All groups share one centre, and each spreads out both ways along 11 directions, with some noise.
(in the rows, 128 means zero)
Known rows, each followed by its group:
[107 107 110 101 136 133 149 146 112 105 129 100 137 117 100 115 113 141]
z_130
[111 104  83  99 158 128 132 131 100 167 166  61 109 132  96 112 142 191]
z_130
[143 105 127 169 128 115 135  68 138 111 152 108 136 110 107 117 154 147]
z_130
[152 112 142 127 120  99  98 135 134 140  95 161  82 128 129  86 149 106]
z_907
[134 117  98 139 181 158 123 109  97 190 183  95 177 144 148 122 138 135]
z_130
[173 162 159 154 144  95  97 113 185 126 117 161 119 122 164  82 135 104]
z_812
[121 138 126 143 102  95 128 105 178  96 158  69 120  94 143 140 166 132]
z_484
[157 149 161 154 139  69 126  59 175 107 122 188 133 140 146 113  73 130]
z_812
[202 110  87 156 154 150 159 158 180 177  95 154 114 102 106 113  82 190]
z_812
[100 165 124 160  71 114 121  84 130 113 132 148 129 110 129 119 158 173]
z_907
[112 118 169 128 108  98 137 102 126  66 115 148 109 137  96  91 142 123]
z_130
[104  91 110  97 148 140 177 146  94 138 120 133 136 153  70 105  87 154]
z_812
[ 81 114 123  89 127 117 131 128 110  59 142 100 148 112 123  74 120 168]
z_812
[131 122 168 141 132 140 156 111 103 127 122 175 144 176 131 115 125 116]
z_130
[133  98 118 102 140  95  81 120 117 152 126 115  82 131 125 116 144 104]
z_130
[ 85 132  88 122  73 106 124  99 156 173 155 122 125 140 167 118 135 139]
z_484
[126 131 109 116 170 141 127 121  98 138 183 127 175 147 180 113  64 192]
z_130
[215 112 149 172 140 105 104  86 163  77 102 195 113  93 161 160  49 168]
z_484
[184 179 145 156 148  83 121 114 203 149 118 160  98 126 136 136  84 128]
z_812
[184 139 176 141 140 117  99 170 134 164 120 161  67 166 175  57 181 136]
z_907
[112 173  79 128 127 155  79 136 125 196 140 119 112 127 137 120 147 162]
z_130
[152 136 128 104 169 132 139 194 139 158 126 104 110 137 130  96 136 140]
z_484
[119 116  80 100 148  99 101  88 157 187 112 114 121 121 132 161 120 140]
z_812
[ 99 141 113 108 133 116 100 109 130 142 106 168 132 143 121  33 129 148]
z_812
[133 147 141 141 129  80 165 105 187 103 156 105 121 130 128  94 123 169]
z_484
[144 169 149 161 114  91 126  88 177  80 134 131 118 101 107 140 109 123]
z_812
[140 122 144 133 110 131  87 129  95 146 127 160 125 139 201 156 146 101]
z_907
[149 114 138 126 139 138 114 152 116 156 147 113 113 146 175 156 151 129]
z_484
[146  97 135 122 140 108 165 126 126 115 140 109  94 139 109 138 106 215]
z_484
[141  94 113 113 129  90 125 107 150 122 113 137  78 122 123  80 113 222]
z_812
[176 165 140 150 126  97  72 122 179 131 113 166  81 116 165  79 128 142]
z_130
[160 113 135  87 166 127 107 184 103 110 102 154  97 130 142 107  60 169]
z_484
[144 161 117 155  94 168  54 144 114  87 133 147 118  85 191 124 135 175]
z_484
[158 120  95 151 150 167 103  98 141 143 131 135 118 124 107 144  91 154]
z_907
[148 161 119 139 143 131 105 136 153 174 111 158 122 135 132  93 133 116]
z_907
[160 141 158 161 138 120 116 127 175  57 119 132 121  99 102  19 160 112]
z_907
[100 183 115 100 112 108  61 151 148  98 128 105 120  87 160 128 132  93]
z_907
[141 149 118 117 105 139  90 189 155  99 100 120  92  82 154 141 126 136]
z_130
[173 114 143 120 189 102 103  93 162 163 150  87  66 157 113 183 121 117]
z_907
[106 170 149 154  80 163  79 123  96 103 138 168 125 137 174  92 163 154]
z_130
[126 113 116 128  69 120  74 119 126 110 143 164 109 120 227 120  97 155]
z_484
[ 97 156 135 112 101 136 141 168 105  68 163  80  97 114  98 145 118 177]
z_812
[116 180 140 110  98  87 125 169 125 136 134 149 126 131 224 140 111 184]
z_907
[126 137 145  99 154  85 144 125 145 120 156  83  91 149 125 151 119 171]
z_907
[165 109 161 138 151 126 152 137 132 104 125 164 143 143 150  75 100 144]
z_812
[140 108 115 108 152 127 110 152 132 163 107 114  95 129  99 116 144  93]
z_907
[160 124 123 145 134 105 131  98 167 162 114 168 124 138 137 117  98 125]
z_484
[117 130 127 107 100  59 101 116 178 114 136 101  79 117 150 111 139 117]
z_484
[130 141 149  91 141  75 112 153 146 148 144 109  71 161 160 105 132 145]
z_484
[ 91 100 107 124 118 135 120  66  91 116 102 194 189 135 103 118  72  77]
z_812
[ 94 146 156 130 136 115 149  75 112 115 148 146 174 163 128 154 103 104]
z_130
[160 119 149 135 164 145  97 111 143  37 164 112 149 104 167 138  69 124]
z_907

New rows, each followed by its group:
[ 94 143 124 124 112 122 103 106 124 133 129 135 148 137 132 104 150  70]
z_484
[224 120 149 172 156 142 146 180 199 115 111 112 130  83 157 134 150 108]
z_130
[128 128 107 101 102 129  12 131  81 107 100 133  45  89 134 189 127 147]
z_484
[110 106 152 143  90 135 157 111 109  47 142 107 130 110 112 147 149 159]
z_130
[162 167 168 139 172 106 150 144 166 111 134 137 133 145 130  66 121 149]
z_484
[108 128 146 110 124  79 158 114 131 102 134  96  80 140  54 129 134 141]
z_812
[150 110 137 122 139 122 170 147 124 124 144 109  95 143 107 141 103 188]
z_812
[179  42 117  81 186  66 129 131 165 162  85 136  93 133 145  88  97 144]
z_812
[165 136 133 129 119 142 132 191 120  97 142 122  85 113 146 166  74 178]
z_812
[130 108  95  94 144 104  93 129 119 206 135  89  67 145 121 180 137 139]
z_130
[155  73 115 154 100 153 153 138 131 105 159  87 134  97 170 161 146 164]
z_484
[ 98 148 151 140  99 105  92  76 114  59 158 133 129 124 140  67 148 151]
z_130
[117 149 129 154 133 139 121  80 137 134 163  98 176 123 160 185 163 112]
z_812
[127 176 125 142 120 133  64 103 131 177 121 178 117 152 176  81 154 143]
z_812
[145 135 131 152 146 150 167 124 124 169 137 157 158 157 137 122 105 165]
z_907
[102 179 124 122 115 108  43  95 139 125 140 137 123 118 192 116 150 127]
z_812
[165 164 112 178  82 193 119 192 123 109 125 133  86  84  93 135 131 162]
z_812
[136 146 146 109 159  81  92 112 179 104 146  68  70 120 101 128 149 108]
z_907
[164 152 185 140 129  49 112  84 184  58 130 166  99 127 158  98  76 137]
z_812
[149  98 178 120 166 121 150 119 115  73 187  86 135 155 168 166 106 151]
z_907
[164 133 146 166 119 119 150 132 129 217 103 180 117 163 149 116 178 128]
z_907
[153 136 117 154 162 154 193 128 154 131 134 150 179 130 124  65  88 206]
z_812
[154  83 134 119 104  95 106 126 126 115 101 137  40 121  96 132 126 143]
z_812
[147  87 100 118 166 112 102  84 160 139  96 170 187 108 185 113  73 103]
z_812
[ 78 172 111 133  99 155 137 133 105 107 163  89 126 122  90 126 157 184]
z_812
[207  79 122 160 149 165 119 149 148 109 103 171 113 108 133  74  88 160]
z_907
[103 114 150 141 102 119 144  76 111  65 121 167 148 135  99  94 106 135]
z_130
[189  84 126 155 133 137 168 157 160  95  96 136 112  88  83  84 112 145]
z_812
[181  93 132 115 177 141 115 166 141 138 121 112 117 122 147 137 108  93]
z_907
[177 131 155 140 161 123 122 133 128 109 132 124  99 128 137 161 118 176]
z_484
[146 124 102  96 150 144  91 216 134 140  88 108  99  92 106  80 150  91]
z_484
[114 217 136 107 128 136  79 162 138 153 116 181 128 152 188 130  85 119]
z_130
[172  76 163 153 128 109 124 105 133  64 116 141 122 104 131 128 134  97]
z_484
[136 186 151 116 164 143  44 137  87 136 118 148 104 134 146 173 135 105]
z_484
[157 102  83 158 118 175 128 135 139 122  98 155 184  69 140 154  84 108]
z_907
[156 114 128 120 141 105 135 167 167 121 120  96  98 108 121  85 142 130]
z_484
[143 127 109 151 118 130 138 113 149 106 131 104  99  93  91 137 140 199]
z_484
[153 105  93 138 117 149 104 121 119 112 103 156 114  91 125 154  81 176]
z_484
[210 121 177 174 131 134 138 154 150  78 146 146 112 117 188 100 120 180]
z_812
[115 142 112 118 131  93 100  92 162 103 103 163 136 109 125  52 103 146]
z_812
[191  71 120 103 170  79 106 144 177 130  76 145 108  97 138 126  73  72]
z_812
[133 210 103 141 128 162 111 189 156 160 141  86 103 105 114 134 160 146]
z_812
[143 166 141 142 152 138 170 157 148 109 131 144 146 131  96  83  86 144]
z_812
[149 129 138  99 179 141 126 182  94 108 103 121  85 125  69 100 118 192]
z_484
[166 141 142 100 171  91  87 147 145 135 106 139  86 131 139 146  86 118]
z_484
[161 143 117 139 114 127  65 141 142 173 117 160  81 131 180 119 136 137]
z_484
[149 160 141 131 137 124 117 159 148 101 151 102 115 114 164 140 121 151]
z_812
[169  89 148 153  97 124 126 134 133 100 156 137 110 130 215 109 133 179]
z_484
[128 164 144  84 169 107 122 194 148 135 158  48  99 133 156 125 161 140]
z_812
[182 113 131 136 159 135 106 137 136  96 105 152 139  92 153 167  66 123]
z_484
[116 169 118 123 106 138  54 123  96 116 136 133  79 120 151 149 133 195]
z_484
[158 116 145 136 130 168 157 230 119 101 146  62  91 107 103 106 186 147]
z_812
[130 125 105 123 135 153 140 157 123 168 115 160 138 142 128  70 112 142]
z_484
[159 117  89 128 128 148  95 173 160 111 111  94  84  76 110 105 137 162]
z_907
[111 114 115 129  70 107 109 109 131 126 160 117  72 136 168 117 143 215]
z_484
[144 141 119 118 130 147  89 176 118  69 123 107  96  78 128 116 123 192]
z_484
[115 171 158 112 134  94  72 108 146  91 160  98  68 141 137 101 149 151]
z_907
[106 101  99  77 141 103  75 136  95 156 141  85  78 130 127 140 139 126]
z_130
[147 140 143  96 155  86 138 148 152 103 141 118 111 128 151 176  44 140]
z_812
[126 129  78 115 154 117 158 118 172 142 112 105 133 101  63 146  73 156]
z_907
[ 92 129 100 101 133 120 132  95 114 133 135 131 117 142  92 142  77 173]
z_907
[103  92 131 110 149 101 162  91 109 129 150  88 127 149  82 138 135 133]
z_130
[135 136 133 141 109 131  87  93 112  83 134 162 127 111 168 152  91 165]
z_484
[129 158 134  97 123  75  58 133 139 127 150 105  53 132 173 129 133 169]
z_130
[154 174 122 161 144 111 122 102 202 147 121 126 144 104 126 129 132  95]
z_484
[173  47 137 140 160 111 129  96 109 110 131 150 151 128 141  89  97 100]
z_130
[ 88 140 143  90 128 102  86 129 109  81 121 118 118 121 114 103 133  79]
z_484
